The rows are grouped in 4 different ways at once. Each group adds its own fixed numbers to the row, and there is some noise. The rows also spread widely along 12 directions, which tell nothing about the answers.
In the rows, 128 means zero.
Known rows, each followed by its group in each grouping:
[118  69 167 107 139 155 133 113  77 104 148 170 127 109  82 121 148 101
  67 112  79 117 184  90 160  98 137 149 104 120 103 122 163  98 122 112
 109 115]	K k_679 k_381 E
[ 97 120 122  61 135 122 112 160 104 139 129 146 152 127 150 103 133 132
 115 129 134 127 146 107 129 129 126 120 120  92 162 153 163 163 140 161
 136  96]	L k_218 k_103 P
[157 118 164 135 103 153 132 142 116 131  99 163 121 150  99 126 121 124
 123  60  80  47 170 111 172 126 145 162 156  92 134 132 136 123 144 100
  97 178]	K k_296 k_580 P
[171  71 174 105 106 158  83 120 150 155 132 224 150 161 129 118  91  84
  85 144  96  85 145 155  83 151  59 157 154 133 146 133  85 147 145 127
 108 188]	A k_613 k_381 V
[ 96  82 113  91 163 130  93 156 117 161 133 170 123 150 149 103 103 120
 111 181 153 184 112 129  98 139  93 107 110 143 123 138 109 130  84 136
 119  96]	L k_679 k_468 H
[125 124 159 112  98 129 122 102 137 121 121 131 131  59 120 151 154 118
  92  87 101  96 163  95 166 115 130 156 125  94 133 149 165 139 144 133
 141 150]	A k_613 k_580 W
[141 165 100 114 115 112 105 147 137 171 118 113 134 146 150 114 112 134
 187 168 164 102 165 124 140  93 136  96 151 165 117 186 126 127 182 134
 157 110]	K k_296 k_221 E
[125 154 117 134 128 111 135 111 170 138  96 149  89 122 162 150 123 115
 111 140 138  99 133 143 152 135  98 167 159 129  90 165  91 131 155 155
 128 178]	K k_218 k_103 H
[138 159 112 109 130 126 106 129 118 167 123 158 116 179 154 117 100 126
 141 166 142  87 105 158 109 131 113 109 149 144 135 120 124 145 133 122
 128 142]	L k_218 k_221 W
[149 115 139 134 125 130  97 127 183 187 103 129 108 108 149 151 105 143
 141 152 133 115 146 133 103 151  96 124 145 147 148 159  83 167  91 109
 163 185]	K k_296 k_468 V
[128 112 125  83 114 128 111 144 115 142 137 155 149 132 136 111 136 132
 121 140 129  95 160 115 128 131 125 130 126  98 168 144 158 152 167 157
 135 121]	L k_218 k_221 P
[ 87 158 115 137 153 113 147 165 106 135 101 164  75 172 183 133 114 127
  74 117 133 107 121 153 121 149  93 166 184 126  80 153  58 124  90 114
 119 196]	K k_218 k_468 E
[137 119 122 144 119 121 100 118 159 162 116 139 105 123 161 128 124 117
 141 188 143 118 140 136 128 142  97 114 113 146 135 172  98 128 147 142
 134 147]	L k_296 k_580 P
[ 78 133  58 123 146  98 129 203 117 130 118 188 110 189 215 109 125 130
 102 166 165  74 115 173 108 184 110 143 164  80 143 159  87 139 198 189
  88 166]	K k_218 k_103 P
[122  78 136 109 140 135  95 154  98 133 143 206 145 161 124 129  91 109
  75 133 104 126  97 156  75 155 118 131 125 123 144  64 119 153 105 102
  98 135]	A k_679 k_381 E
[106 135 119 171 116 111 139 160 123 120 111 133  71 143 182 125 122 113
 111 129 125 102 141 139 134 141 116 124 137 147  77 172  67 112 109 112
 120 178]	A k_613 k_381 E
[110  85  93 135 165 115 129 178 160 150 130 126  91 139 168 114 104 148
 134 148 171 130 130 115  74 187 133 146 161 100 162 141  99 177 104 143
 130 143]	L k_218 k_468 W
[ 83 143  69 121 188  82 138 168  89 154 153 124 100 122 167 142 147 190
  88 158 159 119 110 131  92 155 167 110 144 100 157 100 161 167 112 121
 159 123]	K k_296 k_468 W
[107  95 128 161 126 130 132 170 117 118 121 121  77 128 156 118 106  95
 117 131 124 139 141 125 121 132 129 110 105 161  81 155  74 132  67  95
 116 145]	A k_218 k_381 E
[138  74 153 112 127 131 133 129 117 118 142 148 117  85 110 122 146 111
  78 122 107 132 178  92 138 115 136 161 113 116 120 139 147 130 137 134
 136 136]	L k_296 k_580 H
[131 102 146 150 107 129 128 156  97 126 139 131  94 117 143 126 132 106
 100 134 104 110 169 120 126 114 131 110 103 164 100 155 103 121  92  88
 144 160]	A k_296 k_381 E
[122 149 121 108 174  97 136 140 119 158 133 103 110 102 142 135 130 145
 106 146 156 164 166  93 114  91 131 133 166 164  94 167 118 145 101 109
 192 113]	K k_296 k_468 E
[ 91 148  72 149 106  98 147 227 102 113 107  83  90 133 171 113 119 133
 154 105 160 115 126 120 143 116 194  86 115 134  87 151 124 147 115 118
 126 117]	A k_218 k_468 H
[102 121  92  99  97 102  93 222  82 115 121 165 166 142 160 117  87  91
 111 135 151 160  91 153  87  99 155  75 104 162 104 103 114 154 136 116
 113  92]	A k_679 k_468 E
[111  98 113 127 157 120 109 155 223 179  85 109 103 117 187 126  93 138
 174 157 178 159 149 119 108 180  78 143 159 128 151 213  48 177  95 154
 141 148]	K k_218 k_103 P
[110  78 123 151 121 131 114 149 112 116 127 168 101 132 142 130 116 100
 101 156 111 121 131 145 124 137 127 112  94 144 103 121  96 114 119 113
  93 145]	K k_679 k_381 E
[103  91 110 150 133 149 132 160 131 138  98 156  79 160 151 119 114 122
 132 142 129  98 148 134 141 165 115 138 131 116 111 162  91 119 116 141
  79 160]	K k_218 k_221 V
[147  74 153 112 106 144  98 144 121 151 131 153 136 126 113 120 117 132
 131 125 102 117 153 112 118 141 129 107  98 117 173 124 136 154 103 111
 124 133]	L k_296 k_221 P
[127 105 160  97 188 143  90  77 136 188 112 167 121 136 105 142  99 145
 111 135 115 168 101 121 117 149  80 137 130 119 154  97 137 156  44  99
 124 105]	L k_296 k_580 P
[ 93 102 112 115 104 111  94 119 184 135  87 140 137  47 145 181 132 134
 113 136 145 149 122 127 141 146 122 134  99 101 151 130 132 165 142 168
 129 130]	K k_679 k_468 V
[146 110 139 154 111 109 141 131 132 117 140 107  83  73 151 147 135  85
  87 171 120 129 175 121 111  98 132 123 110 194  74 160  77 138 127 103
 173 167]	K k_218 k_381 E
[129  86 204 140  91 175 131 102 129 138 112 122  82  90 122 113 159 120
 130  96  67  83 211  78 191 136 106 132  96 117 121 208 137 104  67 119
 134 187]	L k_613 k_103 V
[131 110 157 105 111 133 144 179 105 116 113 141 124  98 124 141 122 113
  67  62 102 115 159  98 115 120 146 167 155 113 112 128 125 171  95 106
 143 168]	A k_218 k_468 V

New rows. What belongs after each?
[126  85 129 160 133 148 126 121 169 139 104 142  89 115 131 142 124 123
 139 143 133 108 159 114 147 153 120 156 138 120 128 161 102 114 129 138
 101 157]	K k_679 k_221 W
[129 170 139 133 133 120 112  89 147 166  87 124 103 119 115 172 113 169
 140  88 115  97 118 128 159 131 130 134 153 115 128 110 138 146  78  90
 144 152]	K k_296 k_468 E
[122 131 129 101 120 102 105  94 150 135 124 133 143  65 134 167 132 117
  96 141 138 154 141 118 136  96 114 136 114 140 116 142 139 148 148 145
 162 103]	A k_296 k_381 E
[ 97 138 138  98 132 105 145 165 104 130 128 175 125  90 174 174 144 136
  14  99 115 117 115 142  87 161 111 190 173  96 150 108 109 172 109 123
 161 210]	A k_679 k_221 W
[125 140 145 151 128 126 144 115 103 136 137 132  73 105 136 144 153 118
  74 147 110 118 158 111 149 102 116 139 126 164  71 163 120  92  86 102
 157 171]	A k_679 k_468 H
[124  58 116 183 149 128 128  93 167 108 125 120  53  84 126 146 122  79
 111 188 148 186 140 105 126 119 117 127  79 166  67 155  85 109  94 139
 101 105]	L k_218 k_468 W
[103  91 113 130 150 118 106 129 113 132 126 161  89 132 161 132 111  87
  79 197 141 191 101 144  97 125  86  98  83 173  87 134  72 128  75 125
 110 110]	L k_218 k_468 P
[156  78 155 132  94 136 123 128 152 114 109 158 116  92 126 147 113  68
  85 137 104 118 161 129 122 112 117 148 114 159  91 143  80 146 149 122
 120 170]	K k_218 k_381 V
[102 104 123  87 128 119 103 139  87 124 155 149 140  91 145 130 130  80
  70 178 136 177 129 126 106  75 115  84  75 172  97 140 138 138 106 126
 144  83]	A k_218 k_468 W
[ 99 177 131  79 129 113 113 169 121 163  69 128 144 125 155 153  99 150
 125  70 136 165 105 121 139 113 118 121 157 129 123 144 110 170  68  99
 149 117]	A k_296 k_221 P
[139  91 147 160 105 169 114 128 144 145 112 151  92 162 112 120 111 129
 162 102  98  38 152 129 154 159 130 123 122  98 153 133 127 128  94 104
  85 182]	K k_218 k_468 W
[130  92 103 154 113 125  85  98 191 143  96 134  87 126 151 134  87  84
 171 203 156 166 100 153 134 126  95  85  66 178  88 146  74 128 114 143
  94 100]	L k_218 k_381 H
[142 111 144 162  94 128 120 126 162 116  95 154  95 121 136 159  90  88
 108 104 110 102 118 151 120 143 111 155 132 138 101 115  71 149 109 107
 104 184]	A k_218 k_381 E
[ 94 161 152  73 131 118 108 141  97 154  92 124 147 101 141 137 115 135
 118  79 115 154 123 115 151 103 127 105 134 133 111 135 138 160  67  86
 156 113]	K k_613 k_580 E
[ 94 102 119 120 146 121  99 142 122 166 133 160 111 118 165 149 130 156
  96 158 125 115 110 155 101 170 105 101 107 112 173 112 119 160  70 111
 137 165]	K k_296 k_468 W
[102 127  95 102 144 116 109 131 129 148 104 139 125 110 154 134 127 113
 125 187 162 174 146 121 152  89 109 109 115 161  85 188 114 111 158 165
 128  80]	K k_296 k_221 V
[106 109 123 150 138 104 134 153  92 125 133 120  80 110 154 136 138 146
  89 129 106 132 114 121 112 154 156  94 100 125 123 101 120 157  67  86
 135 140]	L k_613 k_381 P
[149  82 117 200 133 104 131  91 166 118 133 125  53  90 121 162 124 141
 104 148 112 109 109 132 111 180 156 137 103 114 125  68 117 156 113 111
 113 164]	L k_613 k_381 H
[ 87 174 117 106 130 116 127 141  84 129 106 166 115 142 145 157 120 134
  72  84 115  96  77 156 136 129 129 131 142 101 115  86 144 149  84 107
 114 151]	A k_218 k_468 W
[136  75 136 112 127 157  85 140 157 164 139 162 140 151 135  93 110 118
 167 157 137  99 166 118 125 144 101 111 118 113 174 182 134 130 137 154
 109 121]	A k_296 k_103 W
[122  99 115 147 121 112 147 158 115 113 148 128 100  93 140 133 170 133
  87 149 127  94 190  94 138 128 158 144 130 114 126 161 139 120 170 143
 145 156]	K k_679 k_468 P
[112 177 152 102 122 108 121  97  86 139 115 155 115 106 149 154 145 126
  64 118  94 122 108 133 150 109 109 123 123 133 102 116 139 134 102 104
 151 148]	L k_613 k_580 P
[122  80 114  97 129 105 139 170 110 103 140 166 128 100 129 139 128 120
  50 112 124 136 128 121  89 148 155 176 136  88 140  77 137 178 155 149
 123 140]	L k_218 k_221 H
[127 154 139 122 163 119 130 126 121 157  84 119  82 113 136 161  86 123
  97 111 122 171  75 133 102 127 125 138 148 164  80  90  94 177  33  71
 143 142]	L k_218 k_580 V
[109 124 109 122 129 117 114 119 102 113 122 159 121 113 133 150 127  99
  93 162 127 134 103 144 143  96 147  92  88 155  92 102 142 120 143 119
 107  99]	K k_679 k_381 W
[167  79 121 148 121 129 118 154 183 120 100 153 126 140 121 123  88  83
 143 138 145 129 157 113 122 117 136 155 160 149 100 150  75 134 193 134
  95 128]	K k_679 k_381 P
[102 208 112 100 142  95 151 160  73 131  94 127  97 144 154 144 109 142
  94  78 120 124  70 139 138 111 161 121 152 133  76  86 138 164  76  90
 142 137]	L k_218 k_103 H
[ 91 197  93 143 130 103 147 180 102 140  78 123  89 152 168 158 114 167
 129  74 139  97  84 145 146 139 160 124 167 110 111 116 120 148  93  97
 118 158]	A k_296 k_221 W
[170  80 165 108 113 157  98 108 116 135 146 190 140 158  98  94 110  82
 119 148  99 103 174 115 129  99 105 134 119 143 121 147 138 106 159 135
 110 124]	L k_296 k_103 E
[ 55  88 110  79 150 131  95 231  55 151 130 189 147 191 181  74 108 145
 114 116 121 107 116 155 102 186 121  89 118  77 172 125 123 151  89 117
  87 129]	K k_613 k_580 E
[149  51 141 180 119 142 131 158 142 119 133 140  79 135 119 114 111 132
 130 102 109  84 152 106 105 177 163 135 126  99 149 109 112 149  96 102
  93 170]	L k_613 k_468 W
[124  88 103 147 186 123 123  86 174 166 157 114  81  98 132 131 156 157
 135 204 166 122 191  87 133 142 113 145 140 116 148 189 145 116 145 164
 153 117]	K k_296 k_468 W
[155 103 158  88 117 146 106 172 129 167 139 156 139 162 147  93  97 115
 129 128 126  89 164 121  83 138 103 130 162 133 163 158 106 170 102 110
 156 176]	L k_218 k_468 W
[114  88 149 141 126 141 128  88 107 106 134 142  86 104 108 132 141 106
  96 130  96 112 156 109 163 122 130 137  87 118 104 127 144 110 106 127
 107 126]	L k_218 k_381 E
[ 98  72 119  68  83 131  62 168 138 137  99 152 195  91 119 127 106 134
 155  97 126 138 121 121 137 132 153  72  71  82 186 103 179 189 134 147
  97  69]	K k_613 k_468 V
[ 99  91  83  96 129 108 132 236  56  94 133 192 152 172 149  95 114 109
  78 125 141 136 116 129  95 131 175 129 136 102 124  93 136 140 189 148
  78  97]	L k_679 k_221 P
[137 110 131  94 124 127 130 196 110 141 130 151 141 143 137 100 113 128
 119 110 118  97 154 116 114 130 152 132 155 122 137 130 133 157 142 117
 139 155]	K k_679 k_103 H
[ 86  73 107  93 168 105 128 164 105 116 138 159 126  87 143 144 131 114
  48 152 138 200 120 119 101 124 135 135 105 136 103 103 120 150 113 131
 128  97]	K k_679 k_381 H
[ 98 146 114 171  94 117 139  95 105  82  89 158  83 104 128 182 155 118
  86  97  90  73 105 149 209 111 159 122  79 104  84  95 147  95 145 123
  70 153]	K k_296 k_381 W
[163  21 156 152  73 156  96 113 150  98 140 183 123 107 109 120 125  59
 114 162  97 105 172 124 134 120 119 117  53 139 132 141 111 108 169 144
  77 141]	L k_296 k_381 W
[105 126 123 140 109 118 140 158  84 111 142 156  98 133 156 117 153 120
  82 138 116  83 160 123 134 132 137 142 131 119 112 150 129 103 149 139
 133 177]	L k_679 k_468 E
[171  85 131 147  89 128 101 146 150 132 133 125 125 109 116 113 106  92
 155 146 124 110 151 115 122 111 155  99 102 155 115 134 131 141 159 116
 120 119]	A k_613 k_580 H
[138 141 106 140  81 107 145 188 112  79 106 153 127 140 133 129 119  91
  98  80 130  74 144 122 147  98 175 154 154 110  89 133 122 133 209 143
  93 144]	A k_218 k_468 P
[148 107 134 132  96 120 104 112 144 118 114 166 121 110 133 154 111  95
 104 140 115 119 111 146 122 115 128 116  95 143 120 100 113 145 147 122
 109 139]	L k_296 k_381 W
[116  61 163 108 127 148 118 130 119 122 158 183 130 108 137 117 143  88
  60 152 108 121 193 111 116 132  79 169 123 127 128 177 110 108 138 147
 134 159]	A k_679 k_381 E
[ 63 138  90 108 173 123 128 140  90 154 144 147  91 162 183 109 151 157
 112 178 142  84 135 141 142 154 110 104 121 101 141 161 146 119 114 142
 125 135]	K k_218 k_381 W
[182  97 159 156  89 132 104 135 134 143 115 144 114  89 110 176  89 101
 110 134  88 129  91 155  77 124 154  92  99 191 123  48  91 181  68  42
 140 178]	K k_679 k_221 W
[123 140 166 121  82 145  92  75 137 159  95 147 110  89 129 174 135 121
 108 130  84  89 125 149 164 125  91 101  80 142 127 130 129 141  68 104
 140 181]	K k_218 k_468 V
[ 93 152  97 100 204 116 128 122 171 191 124 105  97 150 172 102 123 158
 160 184 201 141 185  92 132 134  77 156 202 131 114 241 106 123 124 168
 174 111]	K k_218 k_468 E
[149 122 118 157 163 112 136 121 145 155 140 115  79 131 148 116 130 126
 133 190 144 118 168 104 122 122 126 120 156 164  94 183 103 121 142 122
 151 132]	K k_613 k_103 P
[142 162  98 109 142  98 143 189  80 130 126 142 119 173 146 114 101 125
 100 129 143 114 112 131  91 112 167 128 176 144 104 100 120 163 154 110
 136 123]	L k_218 k_221 P
[120 111 127 117 135 117 132 167 151 125  90 147 113 129 160 127 102 105
 108 120 145 166 133 112 121 128 114 158 155 140  97 162  70 141 125 132
 123 130]	L k_679 k_381 P
[118  91 132 147 140 118 129 118 125 129 138 169 102 115 132 146 148 146
  68 123 101  87 149 123 125 164 121 155 138  84 149 113 125 137 128 128
 117 175]	K k_613 k_468 P
[ 75 234 110  94  95 114 115 132 128 176  77 103 111 146 192 131 136 185
 183 104 146  57 128 143 189 147 111 114 153  92 152 188 146 142 114 146
 163 164]	L k_218 k_221 E
[ 89 144 127  97 152 119 126 181 118 157  92 122 114 136 171 125 107 129
 114 115 144 165 135 116 124 118 105 115 147 148  97 179  75 154  54  99
 149 132]	K k_218 k_468 P
[100 135 107  97 144 118 116 147 100 154 134 155 119 144 166 121 133 150
 112 159 143 118 130 133 120 136 119 119 133 118 147 146 139 135 130 143
 137 130]	L k_296 k_221 W
[134  82 153 114 122 143 105 105 151 123 108 161 127  94 119 131 122  77
 104 151 123 170 152 104 148 107  96 149 103 145 103 164 108 112 140 146
 111 109]	L k_679 k_580 P
[124 140 150  65 103 128  99 149 117 133  94 156 179 109 112 142  92  97
 111  84 125 169 128 111 135  75 126 133 143 151 102 124 134 150 123 113
 136  91]	A k_679 k_221 E
[122 115 127 133 105 118 106 170 128 125  92 124 126 114 140 129  93 102
 145 104 122 161 102 120 129 110 150  76  96 156  99 130 106 155  85  96
 107  95]	A k_613 k_103 P
[100  57 103 126 119 116 107 158 134  90 102 173 137  89 128 148 113  83
  99 134 131 176 107 127 133 123 149 120  75 121 108 101 119 140 155 153
  65  80]	K k_679 k_103 P
[114 144 121  77 130 117 130 172  83 136 129 155 146 154 148 114 132 138
  95 104 117  74 150 125 134 121 143 127 153  98 142 131 150 158 155 124
 136 138]	K k_218 k_381 P
[133 104 133 103 126 136  96 113 157 137  81 180 142 129 121 148  97  98
 115 129 127 144 127 135 146 108 101 140 126 135 102 137 105 133 149 140
  93 115]	K k_296 k_381 V
[ 91 114 121  38 151 124 109 169  89 136 151 177 172 126 160 108 127 104
  70 144 141 148 134 123  97 109 105 127 133 118 141 148 154 161 139 160
 142  92]	A k_218 k_103 W
[166  98 151 140 131 133 110  90 175 159 142 125  87 107 147 132 109  93
 125 202 135 131 154 127  94 126  85 122 122 188 113 167  77 146 104 112
 165 163]	L k_218 k_381 W
[128 151  96 199 147  88 157  98 136 116 133  87  50  92 131 161 143 153
 114 135 133  94 135 110 142 136 177 138 145 128  86 115 141 129 137 113
 143 138]	A k_613 k_381 E
[118 141 119 148 168 120 157 108 126 139 117 128  81 119 112 156 135 163
 106 109 124 102 147 104 149 142 151 184 183 103 112 114 144 125 127 120
 133 150]	K k_679 k_221 E
[ 94 170 113  67 146 109 114 155  90 158 123 150 143 129 178 132 129 119
  86 160 154 165 127 132 121  82  94 113 144 165 100 176 117 130 119 131
 165 108]	A k_296 k_221 W
[163 153 124 155 139 130 141 138 117 153 151 122 100 173 108 106 125 159
 152 118 131  32 177 100 129 132 167 156 203 116 132 139 165 120 162 111
 147 161]	A k_679 k_468 E
[110 131 157  86  77 134 106 125  92 119  96 163 150  76 120 168 135 103
  68  82  72  99 115 143 158 111 137 118  81 111 126  87 161 165 113 108
 122 152]	K k_218 k_580 V
